The rows come from 5 hidden closed curves, with some noise, and rows from the same curve form a group. Each curve winds through 6 dimensions. The rows are also pushed far along 4 directions, which tell nothing about the answers.
In the rows, 128 means zero.
Some rows, each with its group after it:
[143 149 114 190 163 137  99 112 174 182  75 112 135 151 131 114 137 147
 123  52 144  99]  Z_859
[148 190  97 122 145 154 104 116 119  66 119 104 117  91  86 122 118 101
 167 114 137 119]  Z_859
[103 116 161  81  59 142 170 147 102 122 178 113 133 160 136 148 154 131
 128 190 166 196]  Z_301
[186 176 128 109 115  91  80  89 151 103 146 123 166 176 123 129 112 158
 131 113 167 169]  Z_301
[143  96 191 138  77 117 145 145 146 173 131 124 167 186 149 124 160 174
  98 130 138 159]  Z_362
[188 181 145  78 115 114  95 107 105  47 145 127 165 104 107 114 108 133
 150 155 112 139]  Z_362
[ 95 113 164  61 106 179 146 138 107 130 191 137 121  84 134 130 144 155
 160 211 144 135]  Z_301
[175 190 113  98 139 127  80  86  87  53 120 123 179  92 114 106 106 108
 168 137 129 101]  Z_859
[105 140 124 141  95 193 142 141  81 118 129 114 145 113 103 127 158  93
 175 145 173  99]  Z_859
[ 99  61 186 103  78 132 162 148 144 187 179 146 138 164 156 138 155 181
 107 185 159 171]  Z_301
[ 75 125 104 109 153 135 143 128  82 147 136 146 121  78 151 117 126  86
 127 158 109 104]  Z_344
[149 140 139  49 151  92  85  95 162 148 193 153 118 132 171 133 103 187
 114 179  91 135]  Z_344
[164 192  88 137 146 117  80  98 142 102 141 126 138 140 108 128 113 122
 156 100 162 127]  Z_301
[117  60 170 103  84 147 174 164 110  91 136 129 114 113 110 139 139 134
 136 177 110 141]  Z_344
[ 79  86 137 129 129  90 144 144 161 198 150 138 106 141 182 137 134 137
  76 141  84 151]  Z_859
[157 118  99 193 135  82 102 115 170 178 126 154 130 197 135 143 129 139
 106  77 141 101]  Z_344
[ 70  87 154 139  69 150 176 173  94 151 149 131 152 133 151 133 176  95
 143 146 142 127]  Z_301
[156 120 144 129 116 127 109 112 111  52 107 124 181  97  94 106 109 124
 156 137 142 122]  Z_859
[111  84 138 122 127  81 126 117 157 131 150 136 137 145 165 135 134 149
 109 144 108 136]  Z_863
[165 155 127  85 127  70  96 100 160 121 166 130 129 165 146 139 103 160
  98 144 121 184]  Z_362
[111 138 112  77 177  97 107 126 165 170 176 144  55 113 181 148 106 153
  96 151  39 117]  Z_863
[146 169  95  96 159  77  71 105 174 126 172 137  98 136 147 147  92 142
 120 120  96 149]  Z_344
[ 58  95  88 212 122 181 161 181 133 185 142 140  78 127 119 157 166  77
 166  96 142  67]  Z_344
[ 90  99 146 103 117  92 133 133 144 155 159 130 138 127 171 130 126 137
  96 156 106 172]  Z_859
[102  89 166  89 118 153 158 130  85  96 150 143 161  72 121 108 132 133
 148 196 140 130]  Z_301
[150 126  88 196 162 102 102 130 163 112  89 132 108 128 102 136 106 107
 130  57 104  90]  Z_344
[165 108  92 225 164 101 106 120 152 154  72 167 133 145  88 118 105 120
 109  54 137  76]  Z_863
[111 115 125  99 135  74 114 124 151 149 169 155 130 123 155 131 102 140
  90 148 110 180]  Z_863
[ 65 157 129  93 126 176 149 156  77 138 170 128 122  64 153 122 151  90
 162 175 100  95]  Z_362
[ 99 138 153  82 133 202 157 131  74  91 137 113 135  51 116 110 141 119
 173 185 136 110]  Z_301
[164 184 105  83 200  58  58  75 172 150 162 148 123 123 176 120  85 170
  91 126  72 123]  Z_362
[143 180 129  58 150 126  80  92 149 112 137 108 136 110 145 116 101 163
 137 133 131 165]  Z_344
[141  98 119 151 151 110 125 123 126 107 114 153 132 103 113 119 115 122
 128 125 105  87]  Z_863
[121 100 133 111 114 101 147 146 142 121 150 123  91 149 149 156 133 133
 108 151  83 140]  Z_863
[ 65 114 122 123 112 131 154 152 135 135 167 121 110 114 138 142 138 103
 133 148 140 168]  Z_362
[178 178 107 121 157 152  97 103 126 112 127 129 108 122 102 131 118 142
 148 125 132  86]  Z_301
[126 110 120 142 139  80 123 124 155 178 158 155 121 157 153 137 124 146
  83 135 111 133]  Z_362
[ 94  72 171 128  94 172 176 149 113 150 132 128 141 116 118 116 163 143
 133 169 164 138]  Z_859
[ 80 130 102 100 163 128 131 134 108 162 169 156  91  91 167 137 127 104
 127 164  79  90]  Z_344
[163 132 128 150 126 141 123 128 153 117 101 110 106 155  97 134 132 145
 131 102 138 126]  Z_362
[ 80 125  99 188 159 142 118 148 167 211 147 146  99 112 143 134 139 119
 129  99 123  91]  Z_362
[109 145  86 206 145 122 124 142 125 186 118 142 123 141 143 133 148  84
 119  78 121  72]  Z_362
[ 81  90 115 172 152 173 173 151 105 167 124 153 106  85 108 117 154 107
 129 145 134  69]  Z_859
[156 136 139  91 114 132 108 110 146 112 144 125 129 144 112 132 115 164
 134 144 154 163]  Z_344
[ 75 114 106 159 158 119 112 128 156 170 141 142 127  98 151 124 123 118
 135 107 129 116]  Z_344
[ 96 103 157 105  91 125 185 139  97 157 143 117 135 164 162 137 152 126
  87 177 135 176]  Z_301
[164 178  96 138 158 118  99  93 159 143  97 102 108 177 135 137 123 141
 115  79 142 127]  Z_362
[152 143 144  77 133 116  84 106 150  69 142 115 140  88 118 119  94 156
 145 154 114 154]  Z_859
[167 144 141 122  99 143 118 108  84  73 113 124 192 136 100 113 133 122
 165 136 186 123]  Z_863
[ 77  92  84 184 123 135 167 157 137 181 161 150  68 155 116 166 144  90
 117 132 157 126]  Z_362
[166 137 140  92 132 113  96 111 151 110 134 123 119 129 126 130 106 162
 122 147  97 130]  Z_859
[171 174 110 140 140 173  93 108 120  77  99 112 139 110  84 118 120 123
 186  94 161  82]  Z_344
[102 112 127 148 120 154 168 157 112 163 129 129  95 138 136 142 156 109
 119 135 114 104]  Z_301
[181 191  88 159 147 131  96 112  99  77  80 126 143 120  86 116 108  88
 153  74 131  89]  Z_863
[144  64 189 116  77 112 154 122 121 140 124 127 184 186 150 121 157 178
 107 158 161 153]  Z_863
[176 112 152 133 115 152 125 120 128  41  89 106 150 116  80 118 129 144
 171 121 143 109]  Z_863
[177 125 116 187 142  78  93 103 157 148  86 155 171 169 111 111 102 144
  97  64 158 131]  Z_863
[176 135 136 137 122  89  88 113 197 109 106 107 134 174 113 132 108 171
 111  80 140 182]  Z_863
[113 119 166 104 119 147 145 127 141 160 131 105 129 139 151 123 144 166
 117 146 142 164]  Z_301
[157 120 193  70 111 152 130 105 118 102 113 108 176 116 126  97 139 188
 131 169 144 148]  Z_859

New rows. What belongs after each?
[165 170 122  75 170  86  79 103 168 165 143 138  94 137 167 129  92 171
  82 120  64 139]  Z_863
[164 179  94 182 131  92  93 105 177 160 109 107 133 212 129 140 125 132
 107  52 171 159]  Z_301
[107 166  92 159 163 129 100 116 123 127 112 126 147  90 135 111 122  86
 149  92 128  95]  Z_859
[ 86  80 157 137  70 137 210 157  89 172 132 117 130 187 147 145 169 110
  86 166 158 175]  Z_301
[149 123 161  37 125 101 105  95 143 131 183 147 140 131 156 124 109 197
 114 198 124 159]  Z_344
[188 163 171  62 119  94 117  79  96  79 108 107 195 153 152 102 114 164
 103 156 128 167]  Z_301
[ 83  65 170 139  59 165 195 183  84 121 111 128 149 114  99 126 151 100
 133 154 162 171]  Z_863
[189 106 166 137  97 119 130 114 150 151  77 115 153 210 128 125 141 185
  97  97 150 140]  Z_344
[129  79 153 173 101 147 197 143  88 137  84 130 156 149  97 107 171 117
 104 131 165 119]  Z_859
[ 82  87 150 113  75 136 159 162 101 134 190 152 150 124 141 138 157 117
 153 177 145 137]  Z_301
[145 174 132 100 122 139  94 106 139 139 139 106 143 147 144 127 131 150
 140 125 147 141]  Z_859
[ 82  52 151 139  82 153 195 177  71  73 119 134 133  90  98 130 147  76
 148 168 128 130]  Z_344
[152 186 152  63 120 149  97 109 113  82 137 104 164 103 141 113 131 149
 169 134 127 130]  Z_301
[118 108 148  87 118 114 136 133 123 141 152 135 120 124 158 131 127 140
 102 175  86 135]  Z_859
[149 151 135  86 115 132 116  99  87  36 138 112 179 102 118 115 130 114
 183 159 150 116]  Z_863
[100  99 170  81  75 141 184 154 121 151 134  95 105 175 165 145 163 146
  98 165 118 185]  Z_362
[126 112 140 144  96 121 147 136 109 153 113 124 146 166 144 129 152 121
 106 129 130 125]  Z_859
[ 78 117 106 184  84 180 167 176  93 141 145 129 120 132 100 149 170  66
 171 123 178 106]  Z_301
[ 96  59 129 221 105 155 161 172 123 134 119 149 133 126 100 140 161  93
 167 106 147  67]  Z_344
[119 111 162  39  98  96 136 111  92  97 179 144 166 112 154 121 115 142
 115 212 128 185]  Z_344
[175 202 121  94 144 115  81  96 112  75  97 104 161 118 132 108 104 127
 140  96 112 135]  Z_863
[148 149 123 188 142 186 126 120 109 126  56 111 154 112  96 100 153 114
 161  77 159  58]  Z_859
[142 183 113 117 148 172 100 110 113 127 124 114 127 106 127 120 132 125
 160 123 132  82]  Z_859
[148 137 131 147 123 135 113 125 121  65  85 113 163 101  89 109 112 107
 153  91 146 136]  Z_863
[166 128 177 103  96 140 129 126 103  85  82 115 189 115 103  94 116 150
 132 120 150 167]  Z_863
[118 123  97 149 160 130 132 143 131 162 130 149  74 116 133 139 122 112
 120 121  80  76]  Z_863
[109 144 105  84 162  94  75 118 196 144 191 137  76 100 155 148  86 153
 119 152  84 162]  Z_859
[110 138 160  69  82 121 128 123 116 129 165 109 156 147 166 131 141 138
 122 173 140 184]  Z_859
[158 108 165 123  88 118 129 137 151 115 111 118 145 160 105 127 117 161
 114 116 157 193]  Z_863
[107 142 123  82 120 114 116 117 120 112 177 127 136 117 153 137 125 127
 144 164 133 147]  Z_863
[ 69 144 112  98 124 106 117 136 159 210 196 128  92 150 194 154 135 132
  97 151 110 167]  Z_859
[155 134  93 196 152  84 100 113 167 189  99 141 128 194 148 136 126 135
  95  56 126  96]  Z_344
[175 133 121 177  95 141 123 114 115  60  93 106 172 170  80 130 145 115
 174  94 192 106]  Z_863
[ 80 109 119 158 144 127 146 140 169 190 128 117  94 143 151 136 135 134
  95 112 133 160]  Z_301
[102 103 134 182 129 171 157 140  93 134  91 134 158 103 114 106 154 100
 152 115 156  78]  Z_301
[111 105  95 179 127 140 134 144 159 126 138 126  85 144 106 155 140 109
 152 109 144 106]  Z_863
[ 78 161  95 110 148 152 119 127 105 120 141 122 119  73 135 123 121  84
 158 132 127 121]  Z_344
[ 87  51 153 154  93 183 206 172  99 151 121 129  99 136 109 140 171 117
 129 165 147 111]  Z_362
[ 77  95 123 109 107 133 149 147 154 182 175 135  83 142 139 156 129 139
 112 164 149 179]  Z_344
[ 57  45 123 190 109  90 162 171 162 181 145 147 112 148 150 146 140 107
  97 114 125 157]  Z_344
[118  86 118 217 131 154 148 158 143 132  75 124 111 118  85 126 141 103
 135  82 133  88]  Z_859
[165 147 145  81 144  89 105  92 113 104 139 139 164 123 149 108 114 153
 111 156 105 126]  Z_362
[106  98 160 128  61 114 166 153  98 125 140 117 173 167 150 130 161 112
 121 139 153 170]  Z_301
[ 88 120 137 108 110 125 173 141 107 172 154 124 111 153 165 141 148 119
  89 170 127 170]  Z_301
[200 193 111 120 150 109  81  99 124 102  94 127 142 136 112 116  94 135
 121  82 115 121]  Z_863
[174 137 138 208 113 160 126 128  98 107  62 123 198 134  83 101 157 109
 160  75 170  61]  Z_362
[176 152 128 174 126 168 103 110 137 122  92 117 159 150  86 116 143 148
 167  82 190  90]  Z_301
[104  79 101 207 128  98 144 161 166 155 107 136  97 152 117 150 127 101
 107  77 117 124]  Z_344
[121 133 133 113  88 151 131 139 111 110 171 135 145 124 115 138 144 117
 170 154 162 131]  Z_301
[ 97 139 127  84 147  93 130 117 153 160 178 133 109 121 161 124 123 148
  83 163 116 182]  Z_859
[176  96 160 153  99  90 116 125 151  76 100 123 173 158 112 121 125 152
 133  97 130 139]  Z_344
[ 91 130 129  72 112 113 125 126 128 127 192 130 128 121 163 142 131 130
 134 179 127 161]  Z_863
[ 65  88 140 101 133 135 162 142 131 176 185 149 102  95 146 128 141 139
 107 189 127 153]  Z_859
[ 76  94 120 171  71 146 164 174 133 179 179 141 110 169 126 162 170 105
 141 134 177 140]  Z_301
[111 100 113 200 100 159 160 173 140 134 119 124  96 151  85 154 152  93
 146  94 156 117]  Z_301
[178  97 172 116  91 146 136 119 134 106 112 117 151 170 109 129 146 181
 137 144 158 125]  Z_863
[153 178 143 125 108 148 116 122 107 106 114 103 171 134 125 113 147 125
 151 109 144 120]  Z_362
[109  87 155 146 101 149 157 138 156 182 145 126 115 168 124 141 149 166
 112 144 179 165]  Z_301
[142 101 106 199 153 113 117 115 128 123  92 150 157 128 111 114 129 114
 137  89 138  64]  Z_863
[107  50 169 176  76 152 179 155 104 159 115 143 174 153 121 119 171 128
 130 141 178 120]  Z_301
[132 145 111 196  96 154 140 159 107 123 117 127 142 138  88 136 153  79
 152  98 154  98]  Z_362
[174 161 100 132 144  71  88 114 169 120 122 127 109 164 128 142  96 137
  96  87 105 155]  Z_863
[149 125 129 131 141  87  98 120 163 103 140 136 138 122 121 126 106 145
 124 112 116 140]  Z_301
[103 102 161 132  70 121 150 140 119 142 124 108 174 164 147 125 156 125
 116 137 162 174]  Z_859
[123  92 150 139  70 177 172 155  88 126 133 137 142 145  89 136 157 116
 151 162 188 129]  Z_863
[ 98  92 116 178 107 162 183 162  70 127  85 130 127 119 107 126 153  63
 134 123 138  87]  Z_344
[132 148  93 171 166 149  91 113 163 169 136 144 113 120 109 129 125 139
 155  94 159  80]  Z_301
[130 114 163  92 127 152 153 115  91  91 128 132 165  81 105  96 136 145
 140 181 146 127]  Z_859
[166 123 135 180  86 144 162 119  80  75  80 121 189 155  63 107 157 101
 138 114 211 131]  Z_859
[ 91 112 121 152 130 143 134 138  84  84 119 135 171  64 119 108 132  79
 176 125 135  90]  Z_344
[186 180 157  75  94 146  97 102  97  42 139 111 188 122  99 113 131 147
 187 145 170 136]  Z_301
[112 115 109 137 174  88 104 115 156 182 150 171 116 108 153 120 103 137
 101 123 103 112]  Z_863
[170 101 169 104  95 106 130 123 126 113 137 139 159 162 130 127 134 168
 116 151 122 137]  Z_301
[ 40 146  94 119 182 188 124 142 123 162 167 137  84  29 143 123 131  92
 170 155 110  80]  Z_859
